The rows are grouped in 3 ways, from coarse to fine. Each group lies inside one group of the grouping before and may be the whole of it. The rows also spread widely along 11 directions, which tell nothing about the answers.
In the rows, zero is written as 128.
Some rows, each with its group in each grouping after it:
[164 124 139 125 131  66 111 116 101 135  81  76 152 156 104 107 154 133
 177 104 139 143 152 125 101  91 166 105 118 140 109 135 184 135] : poraz Gevom dap
[109 123 136 135 125 112  86 115 140 140 117 100 121 115 124  89 139 103
 120 114 108 109 133 114 129 132  99 122 130  98 105  70 153 135] : Mose zabu Pakaz
[119 113 161 154 115 131 157 115 142 103 153 205 114  91 139 129 140  83
  88  84 132 136 137 124  90 122  81 155 151 133 123  96 142 128] : poraz Vagut sokis
[ 84 137 108  96 122 110 114  62 112 158 127 169 140 145 155 151 152  91
 159 107  96 169 135 171  66 107  73 103 156 135 105  83 109 142] : poraz duto vin
[114 150 150 123 103 126  90 119 155 140 118 102 145 121 158 101 154 120
 127 116 113 111 113 104 144 131 117  99 118 121 111 110 111 122] : Mose Tev Gapuv
[143 151 162 139  80 144 134 116 147 112 140 122 136 116 173  82 124 107
  90 115 147  85 112 122 141 133 118 106 126 147 158 153 104  97] : poraz Gevom dig
[154 156 121 124  89 124 151  97  75 146 167 111 131 130 103 114 133 116
 125 126 146 154 141 161  89  71  99 105 134 142 109 146 120 133] : poraz Vagut ror
[154 122 164 157 109 119 150 128 136  96 150 153 131  91 106 113 150 122
  81 109 138 136 148 114 101 109  81 149 131 130 109 121 143 131] : Mose zabu Sala
[157 122 155 161  99 140 169 117 119  95 167 151 123 100 129 106 117 111
  89 101 156 122 127 136 109 127 105 131 144 142 139 157 137 119] : poraz Vagut vev
[172  93 124 155 110 103 139  90  94  95 152 107 141 125 105 110 137 158
  88 126 139 142 171 154  91 110  53 131 140 134 143 154 106 144] : poraz Ses rano
[132 102 164 144 121 137 155  81 136 100 158 192 141  99 141 148 169 105
 111  75 127 161 140 124  75 129  68 138 157 138 110 113 116 147] : poraz Gevom rosi
[172 147 149 119  82 120 111 107 100 142 142  99 142 127 153 115 174 159
 152 111 134 138 132 112 109  90 107  90  97 155 107 168  77 149] : poraz Ses dorin
[145 107 158 142 133 132 147  81 124  99 168 127 151 113 114 117 150 106
 147  79 139 145  97 124  90 148  80 110 137 115  95 134 153 135] : Mose zabu bufoz
[ 82 136 117 112 116 126 109 118 180 138 104 123 170 137 146 131 161 135
  91 130  98 154 169 130 136 126 110 125 173 120 110  88  89 145] : poraz Vagut ror
[163  91 124 154 126 120 129 102  92 109 121 112 131 119 109 126 136 166
 130 113 129 155 184 150  95 128 143 123 158 143 127 154 144 158] : poraz Gevom dap
[122 162 151 131  91 162 140  85 123 136 179 107 129 110 113  87 129  70
 103 116 140 121 102 137 118 119  91 111 145 112 104 102 136 112] : Mose zabu Pakaz
[137  71 112 156 135 120 127  72 103  96 154 126 134 114 113 118 126 138
 100 112 122 138 159 163  90 149  47 125 165 113 137 123 119 154] : poraz Gevom dap
[121 161 131 114 111  79 126 122 109 141 109 169 121 131 147 122 129  95
 164 113 121 131 119 152  74  83 113 100 106 156 119 117 161 106] : Mose zabu Sala
[109 203 130 106  78 130 151 142 137 158 142 112 136 131 133  99 103  91
 124 134 145 111  94 147 136  96 143  90 128 142 117 136 140 102] : poraz Ses dorin
[107 118 147 139 111 192 125  74 143 111 171 138 129  98 163 111 133 106
 119  95 118 120 102 135 122 184 103 102 164 120 119 123 107 129] : Mose zabu Sala
[147 115 134 141 120  48  70 128 108 131  70 118 119 132 138 104 155 144
 138 121 104 117 170 116 101  87 106 123  91 138 134 101 146 130] : Mose Tev Gapuv
[117 152 133 120  89 147 129 117 120 151 193 173 109  85 170 127 133 108
 124 109 120 113  87 130 107 117  30  92 108 126 105 130  71 148] : poraz Gevom dig
[156 106 166 143 117 140 113 100 101 132 145 119 110 106 146 113 157 122
 176  68 134 129 114 102 107 141 140 107 120 135 100 136 145 155] : poraz Ses dorin
[ 90 169 105 116 105 110 124 149 120 168 124 143 102 116 132 113  91  95
 132 135 118 112 121 159 118 103 128 102 134 130 120 102 159 125] : poraz Gevom dig
[149 116 123 159 104 114 142 153 124 104 146 147 116  93 124 120 111 165
  79 130 130 121 159 138 117 121  82 134 131 140 138 152 116 147] : poraz Ses dorin
[120 130 137 131 126 115  87 147 109 162 130 156  83  84 147 126 141 125
 180  94  98 124 114 103 105 122 113 103  97 120  79  96 154 165] : Mose zabu Pakaz
[126 122 119 136 108 142 108 140 110 156 174 132  99  81 128 132 135 155
 131 114 110 132 127 116 122 126  71 110 121 113  82 123 100 187] : poraz Ses dorin
[107 137 115 134 108  88  93 159 121 161 113 156  88  97 137 115 119 120
 102 133 103 109 159 127 118  91  83 130 117 123 121  77 133 150] : poraz Gevom rosi

New rows, each followed by its group in each grouping:
[111 145 161 130 103 153 104 157 137 157 129 160  82  86 189 116 126 111
 173  78 117  95  88  92 141 151 172  97 109 141 104 122 145 143] : poraz Ses dorin
[124 129 126 151 120 141 181 134 117 120 172 152 116  92  74 134 105 115
  99 111 143 155 140 152 100 120 116 142 172 123  97 122 177 150] : poraz Ses dorin
[ 81 158 145 130 106 163 104 150 147 170 114 162  96  82 135 139 144 112
 130 109  94 147 149 107 133 124 184 131 155 128  78  70 154 154] : Mose Tev Gapuv
[132 139 122 122 118  82  65 161 117 164 105 108 116 109 144 122 152 169
 170 124  95 121 127  97 128 105 105  89  76 121  89 121 120 164] : Mose Tev Gapuv
[106 129 112 116 120  96 112  71 118 140 141  84 146 154 119  90 126  86
 127 120 127 118 111 159 106 119  56 100 139 105 122  93 134 119] : poraz Ses dorin
[138 109 152 134 124 130  99 112 127 141 141  83 131 115 123 106 162 131
 152  87 125 129 118  93 132 140 116 111 126 106  85 111 136 165] : poraz Ses dorin
[110 182 165 129  67 157 125 124 117 166 177 207  81  67 163 127 149  73
 112 103 114 122 105 110 100  81  72 123 105 141  91  87 102 131] : Mose Tev Gapuv
[151  90 175 146 162  79 151 130 153  97 128 118 166 117  77 125 168 107
 143  64 149 152 115  83 105 131 102 141 133 100  77 109 206 152] : poraz Gevom rosi
[162 127 145 142 110 159 155 118 104 126 163 102 135 106  99 131 143 154
 146  99 147 163 138 126 113 128 159 112 151 138  86 167 143 164] : poraz Ses dorin
[119 170 139 125  97  83 105 151 116 159 111 156 101 109 140 112 130 100
 137 121 114 113 121 122 106  75 109 112  90 140 112  98 153 117] : Mose Tev Gapuv
[140 137 127 107 135  81 120 131 133 137 113  91 176 151 118 133 163 150
 179 105 130 160 119 116 112 105 126  87 115 126  81 149 139 150] : poraz Vagut sokis
[126  92 116 162 116 125  99  98 115 103 122 135 107 106 144 100 113 141
  85 132 105 110 172 155 108 148  85 129 148 129 158 112 118 131] : Mose zabu bufoz
[124 154 162 129  93 125  91 131 151 139 110 127 128 110 169 104 159 121
 127 109 113 108 120  93 139 121 131 108 107 136 116 113 114 121] : Mose Tev Gapuv
[121 160 131 106 113 129 150 105 103 159 154 153 134 120 126 151 143 102
 181  95 130 167 107 145  80  98 124  88 137 143  79 133 144 148] : poraz Gevom rosi
[140 127 131 156 107 159 151  88 108  99 142 110 131 119 117 105 100 123
 113 120 141 131 137 169 113 153 167 107 170 144 148 160 158 106] : Mose Tev Gapuv
[124  96 124 145 140  98 130 105 128 103 121 120 135 133 127 107 111 120
 133 102 130 118 127 150 106 151 108 115 147 124 139 126 165 126] : poraz Ses dorin
[123 172 154 134  78 131 108 150 159 127  95 130 123 116 175  85 123 118
  94 134 123  89 139 117 148 119 162 114 120 156 150 127 122  92] : Mose zabu bufoz
[143 172 155 142  70 155 151 106 103 134 159 149 114 100 124 112 133 101
  98 123 139 137 138 143 100  88 129 122 136 155 121 132 125 111] : Mose Tev Gapuv
[101  95 118 150 134 125 116 102 151  95 145 142 133 104 137 109 117 124
  83 121 108 113 133 148 116 168  44 125 155 104 134 101 121 132] : Mose zabu Sala
[120 145 109 142 101 125 130 142 119 126 144 167 105  93 142 121 101 142
 101 142 111 119 142 157 105 118  83 111 127 141 132 134 115 133] : Mose zabu Pakaz
[102 128 142 127 140  93 165 130 167 114 136 160 164 123  90 139 152  88
 104  96 133 165 131 125  97 107  81 147 159 109  85  84 169 136] : poraz Vagut sokis
[ 74 105 112 121 148 167 116  85 148 140 139 106 144 122 130 129 125 110
 151  97 107 145 114 148 129 190 137  97 193  95  96  96 147 157] : poraz Gevom dig
[141 145 151 128 105 128 106 130  98 156 154 136  97  90 135 117 151 117
 168  97 120 128 105 106 104 105 107 101  95 128  77 119 141 152] : Mose zabu Sala
[150 118 162 125 112 131 102  85 138 131 136  50 167 139 125  93 183 131
 136  95 136 132 123  92 137 132 111 107 132 111  94 123 111 147] : poraz Ses dorin
[118 116 131 144 133 138 123 109 123 127 141 119 120 103 101 115 130 117
 129 108 118 142 139 134 110 143 122 123 156 109  94  97 167 148] : Mose zabu Pakaz
[147 114 138 121 118 107 103  65 104 130 134  79 151 155 147  92 157 109
 160  94 133 127 115 133 105 124  97  88 124 124 123 133 118 126] : poraz Vagut ror
[125 159 137 126  96 137 126 156 137 151 118 127 127 104 130 125 140 140
 119 124 124 136 153 116 136 105 162 117 140 140 100 126 129 149] : poraz Gevom dap
[152 136 161 142 125  91 154 191 179 102 110 119 166 109 104 124 143 155
 105 109 147 131 134  85 145 121 141 131 125 128 101 153 164 140] : poraz Gevom rosi
[141 159 136 132  83 120 136  96 106 122 133 148 131 126 144 109 133 113
 108 131 131 132 147 159  85  88 101 110 128 162 140 137 113 104] : Mose zabu bufoz
[143 137 146 124  98  85  91 117  94 155 112 154 101 124 175 113 159 111
 158  98 117 121 138 116  90  78 102 109  90 152 123 113 118 135] : poraz Vagut vev
[134 136 149 142  93 122 146 117 142 104 112 175 136 118 155 126 140 124
  78 121 127 139 176 141 101 109 121 146 156 165 152 129 112 117] : poraz duto vin
[149  94 131 139 120  93 103  92 114 112 164  99 137 123 146  92 140 130
 124 103 130  99  97 123 112 137   4  98 100 103 131 136  95 141] : poraz Ses rano
[138 129 113 144  93 149  97 134 101 142 140  94  95 101 157  90  96 155
 117 137 123  89 136 140 147 146 134  91 127 132 147 156 107 141] : poraz Gevom dig
[166  72 163 156 137 104 101 129 117 114 134 145 113  87 146 128 171 157
 152  71 119 129 137  82 104 140  86 127 103 121 100 130 131 180] : poraz Gevom dig
[180 133 166 141  90 126 134 124  80 144 200 143  99  81 123 114 165 114
 137  86 145 133 105  93  95  79  46 117  83 125  79 139 109 163] : poraz Vagut ror
[156 135 143 149 107 116 159  81 111  91 152 100 154 135 105  90 114 102
 107 119 157 123 114 161 101 123 101 108 139 135 146 156 155  89] : Mose Tev Gapuv
[102 150 108 114 108 153 117  79 104 159 182 114 133 112 119 131 136 116
 144 123 109 152 103 155 103 125  65  83 142 107  82 114 100 151] : Mose Tev Gapuv
[128 146 119 112 105 105  95 110 108 154 140 124 133 117 139 126 161 144
 146 129 103 143 134 131  96  91  59  94 104 127  89 119  91 154] : Mose zabu Sala
[125 179 129 100 104  98 115 112 139 143 105  76 171 159 132  97 142 116
 151 133 130 129 113 138 122  99 135  80 118 136 111 132 135 104] : Mose zabu Pakaz
[141 155 111 104 106  94 105 123 111 157 110  66 160 158 129 114 149 157
 160 134 126 145 139 136 122  91 136  79 118 136 104 154 113 142] : poraz Vagut vev
[ 89 143 103 128 118 114 116 193 190 133  92 128 149 112 135 134 120 176
  76 151 101 132 172 121 164 133 138 128 158 122 117 117 112 154] : poraz Vagut vev
[140 151 141 140  93 133 139 121 144 113 161 108 150 107 114  96 136 127
  75 136 136 121 128 125 128 115  66 119 130 118 114 130 106 124] : Mose zabu Pakaz
[167 142 155 126  97  92  94 154 128 135  85  93 136 137 171  96 157 156
 156 108 132 109 138  92 141 104 170  96  89 156 130 163 122 127] : poraz Vagut ror
[ 99 109 118 137 114 154 102  99 120 148 165 129 103  96 136 117 131 120
 113 110 106 125 133 134 120 146  68 119 153 104 104  87 105 166] : poraz Ses dorin
[137 114 114 154 112 123 124 148 135 112 147  97 125 106 117  93 102 152
  72 138 131 104 145 134 149 141  91 121 141 110 137 140 120 140] : poraz Vagut ror
[164 149 170 131 101 183 158  87  85 137 182 129 127  99 118 135 161 115
 191  74 147 171  99 121  85 122 168  91 135 149  66 167 150 148] : Mose zabu bufoz
[192  96 192 160 114 103 158  98 109  85 150 143 138 112 122 109 169 114
 131  64 162 136 126  99  82 112  96 140 112 147 118 152 155 131] : poraz Ses dorin
[ 85 148 121 115 123 138 125 140 139 163 132 165 117 100 135 148 130 112
 150 106 105 150 127 133 113 124 133 108 154 124  81  95 145 161] : poraz Gevom dap
[125 158 154 123 113  80 146 129 134 128 107 176 140 125 116 132 155  93
 136 105 128 157 142 128  73  70 114 132 123 150  97  98 174 116] : Mose zabu bufoz
[ 96 143  91 124  95 149 113 108 104 159 177 143  99 103 154 118 102 119
 109 137 106 118 121 167 116 125  56  94 142 118 123 117  80 148] : poraz Vagut vev
[ 91 140 111 136 136  88 155 135 142 110 105 179 135 123 115 138  94 105
 120 124 118 140 134 174  90 124 124 122 157 139 135 112 189 104] : Mose Tev Gapuv
[136 104 133 153 121 104 117 167 143 120 116 151 120  91 115 137 156 169
  84 119 110 147 188 101 123 109  99 156 135 124 102 108 121 174] : poraz Vagut sokis
[ 98 151 112 115 107  93  84 159 130 168  93 155 101 118 178 124 127 134
 146 125  96 114 142 126 123 102 126 101 109 141 122 105 118 143] : poraz Vagut vev
[166 171 145 136  81 151 132 132  71 164 171  96  99  94  89 107 136 127
 149 121 143 144 128 122 109  79 150 103 112 136  74 143 151 149] : Mose zabu bufoz
[ 93 111  96 138 129 113 125 130 151 112  92 161 138 121 146 138 107 152
  93 138 100 138 185 170 112 144 123 125 179 141 151 118 124 138] : poraz Gevom dap
[160 134 162 137  90 129 121 121 134 118 135 114 144 119 160 105 164 140
 115 104 138 123 134 100 129 115 116 112 116 144 124 156  94 134] : poraz Vagut vev
[142 103 191 142 126 131  99 106 176  96 106 126 155 111 171 108 191 129
 137  72 118 122 125  68 131 164 127 124 125 127 108 114 125 135] : Mose zabu Pakaz
[118 137 156 137 103 164 148  56 143  97 142 128 152 130 146  95 133  78
 102 103 138 127 123 154 106 152 128 116 174 139 142 119 135  91] : Mose zabu Pakaz
[142 131 137 147 114 130 115 177 140 128 103 145 119  85 128 143 149 191
 124 123 105 151 180 102 127 121 167 130 132 146  93 137 132 171] : Mose zabu Pakaz
[128 135 154 152  91 151 157 115 134 108 162 159 110  98 145 102 108  90
  83 106 145 106 118 140 118 135 104 131 150 140 147 130 133 109] : poraz Ses rano
[ 99  90 145 127 156 104 128  93 183  92 101 144 181 142 145 137 160 113
 128  82 114 150 131 124 109 172 101 129 173 115 119 101 145 134] : poraz duto vin
[127 118 123 121 134 115 108  90  89 156 130  97 123 138 121 118 141 109
 191  90 124 149 120 139  97 124 143  91 139 120  92 116 166 151] : poraz Vagut vev
[173 135 156 133  94 139 123 119  95 141 148 115 125 109 144 123 166 151
 161  94 138 147 132 105 111 105 142 100 112 150  96 167 110 158] : poraz Vagut vev
[137 136 162 112 122 118 119 103 120 149 127 119 141 134 146 121 174  97
 193  69 132 148 102 102 104 114 148  95 119 132  81 122 151 141] : poraz Vagut ror
[140 125 157 147 112  82 155 137 136 110 114 193 127 106 120 132 150 108
  87 105 133 146 171 124  80  78  91 162 134 150 125 102 153 129] : poraz Gevom dig
[154 120 186 139 130  94 134  99 128 112 146 132 148 115 107 114 180  86
 155  66 143 142  93  90  90 110  82 124 105 115  81 107 175 128] : Mose Tev Gapuv
[179  94 162 151 127 110 162  82 108  90 160 105 161 128  88 117 162 124
 128  82 159 159 132 124  86 119  87 131 142 126 106 150 155 140] : poraz Ses rano
[157 138 182 130  95 132 123 132 135 137 114 155 137 103 155 139 199 142
 139  86 125 158 160  80 107  93 153 131 120 159  90 131 110 159] : poraz Gevom dig
[141 145 168 142  80 149 107 104  97 147 169 175  74  75 167 104 151  88
 129  93 120 109 114 108  96 103  76 118  98 138 109 100 110 135] : Mose zabu Pakaz
[156 148 131 152 103  99 172 179 134 106 170 154 139  82  74 133 127 159
  68 143 138 148 147 125 104  81  46 140 116 125  92 147 131 150] : Mose zabu bufoz
[104 193 141  96 104 136 151 128 140 156 130 161 152 125 140 149 150 105
 174 106 122 167 104 135  94  96 155  87 134 154  73 131 142 126] : Mose zabu bufoz
[137 184 135 107 102 108 142 129 125 149 140  92 169 135  96 126 153 129
 152 127 136 160 108 128 113  81 124  88 116 131  75 147 140 129] : Mose Tev Gapuv
[124 158  90 114 101 104 116 138  99 166 134  99 126 129 110 123 119 156
 133 151 118 143 151 158 113  84 105  96 126 133 102 133 115 156] : poraz Ses dorin
[ 86 155 107 135 118 129 137 179 160 140 117 162 122  92 103 144 109 144
  92 145 102 149 163 140 125 118 136 134 162 125  94  97 154 150] : Mose zabu bufoz
[129 113 145 114 152  88 147 126 169 107 126 136 195 134 112 159 180 147
 148  89 123 178 122 106 101 131  79 119 141 116  72 130 134 164] : poraz duto vin
[ 87 150 141 123 125 103 102 140 124 160 101 196  81 101 168 131 119  79
 186  87 100 115  98 125  96 121 149 103 110 140 108  83 188 121] : Mose Tev Gapuv
[115 176 140 126  78 162 153 123 121 144 158 145 109 110 155 105  98  89
 127 114 143 108  96 151 122 123 147  97 140 152 130 144 134 106] : poraz Ses dorin
[187 100 175 161 115  64 121 152 121  98  84 149 123 111 137 109 164 148
 115  95 140 122 177  91  99  90 129 150  98 159 140 140 157 133] : poraz Gevom dig
[153 116 170 130 128  98 160  85 113 111 150 182 146 118 132 144 173  91
 162  61 143 162 111 121  56 100  75 119 123 145  97 130 150 137] : poraz Gevom rosi
[110 182 109 119  66 152  96 118 105 173 165 116 105 101 150 105 121 127
 103 158 107 112 123 148 131  96  75  88 115 128 116 120  67 132] : Mose Tev Gapuv
[150 105 143 140 139 106 121 159 158 108 109  88 160 117 121 117 145 174
 136 105 131 128 133  95 146 153 143 110 130 117 106 156 149 156] : poraz Gevom dig
[109 163 147 136 113 124 170 141 178 107 115 133 164 121  88 116 128 101
  74 129 137 149 152 136 124 113 151 147 175 129 108 101 179 106] : Mose zabu Pakaz
[139 133 144 124 113 129 124 110  98 160 173 136 119  96 111 138 166 115
 155  91 125 156 119 111  93  97  77 110 120 116  64 111 126 176] : poraz Gevom rosi
[163 110 132 150 105 115 142 105 103 103 144 133 133 118 128 120 134 155
 105 117 136 138 161 147  93 114  87 124 134 150 138 159 109 140] : poraz Ses dorin
[123  88 118 156 141 153 160  97 122  91 161 155 130 100 127 137 101 133
 125  97 130 140 128 166  98 181 109 112 181 127 131 152 148 146] : poraz Gevom dap
[ 81 137 154 131 132 132 114 152 205 117 104 146 142 104 158 112 134 105
 116 100 107 107 107  97 152 172 135 121 146 110 108  85 156 123] : Mose zabu Pakaz
[122 116 145 118 131 122 131 115 176 116 117 111 191 134 123 149 190 162
 127 100 117 178 152 104 122 135 112 122 161 123  84 126 105 165] : poraz Ses rano
[ 88 132 121 121 149  81 118 138 159 128 114 150 139 122 127 123 122 100
 149 107 109 124 100 132 107 137  83 107 126 105  99  86 176 128] : Mose zabu Pakaz
[ 90 138 147 123 125 149 114 123 139 154 118 162 102 104 168 127 123  83
 176  77 115 118  99 121 121 156 176  99 147 132 106  98 171 135] : poraz Gevom rosi
[123 141 164 149 103 120 137 159 167 115 120 147 124 103 137  98 128  98
  79 107 139 105 134 102 142 120 136 146 137 130 130 106 154 112] : poraz Vagut sokis
[157  87 151 152 135  95 112 158 148 108 118 137 142  91 118 139 176 182
 111  99 116 146 169  80 121 122  85 143 122 119  91 125 120 185] : poraz Gevom dap
[127 116 129 136 114 138 106 136 129 147 157 130 120  91 134 133 158 155
 120 109 109 144 142 102 127 125  80 119 131 111  83 116  93 184] : poraz Vagut vev
[138 135 152 125 106 109 125 100 109 139 134 145 125 127 143 115 159  93
 143  91 131 139 130 124  91  93 107 118 122 140 110 112 133 130] : poraz Vagut ror
[152 130 179 146 119 120 166 124 139 104 171 166 150  88  97 143 174 114
 120  81 140 164 111  95  89 106  71 138 122 123  72 126 149 145] : Mose Tev Gapuv
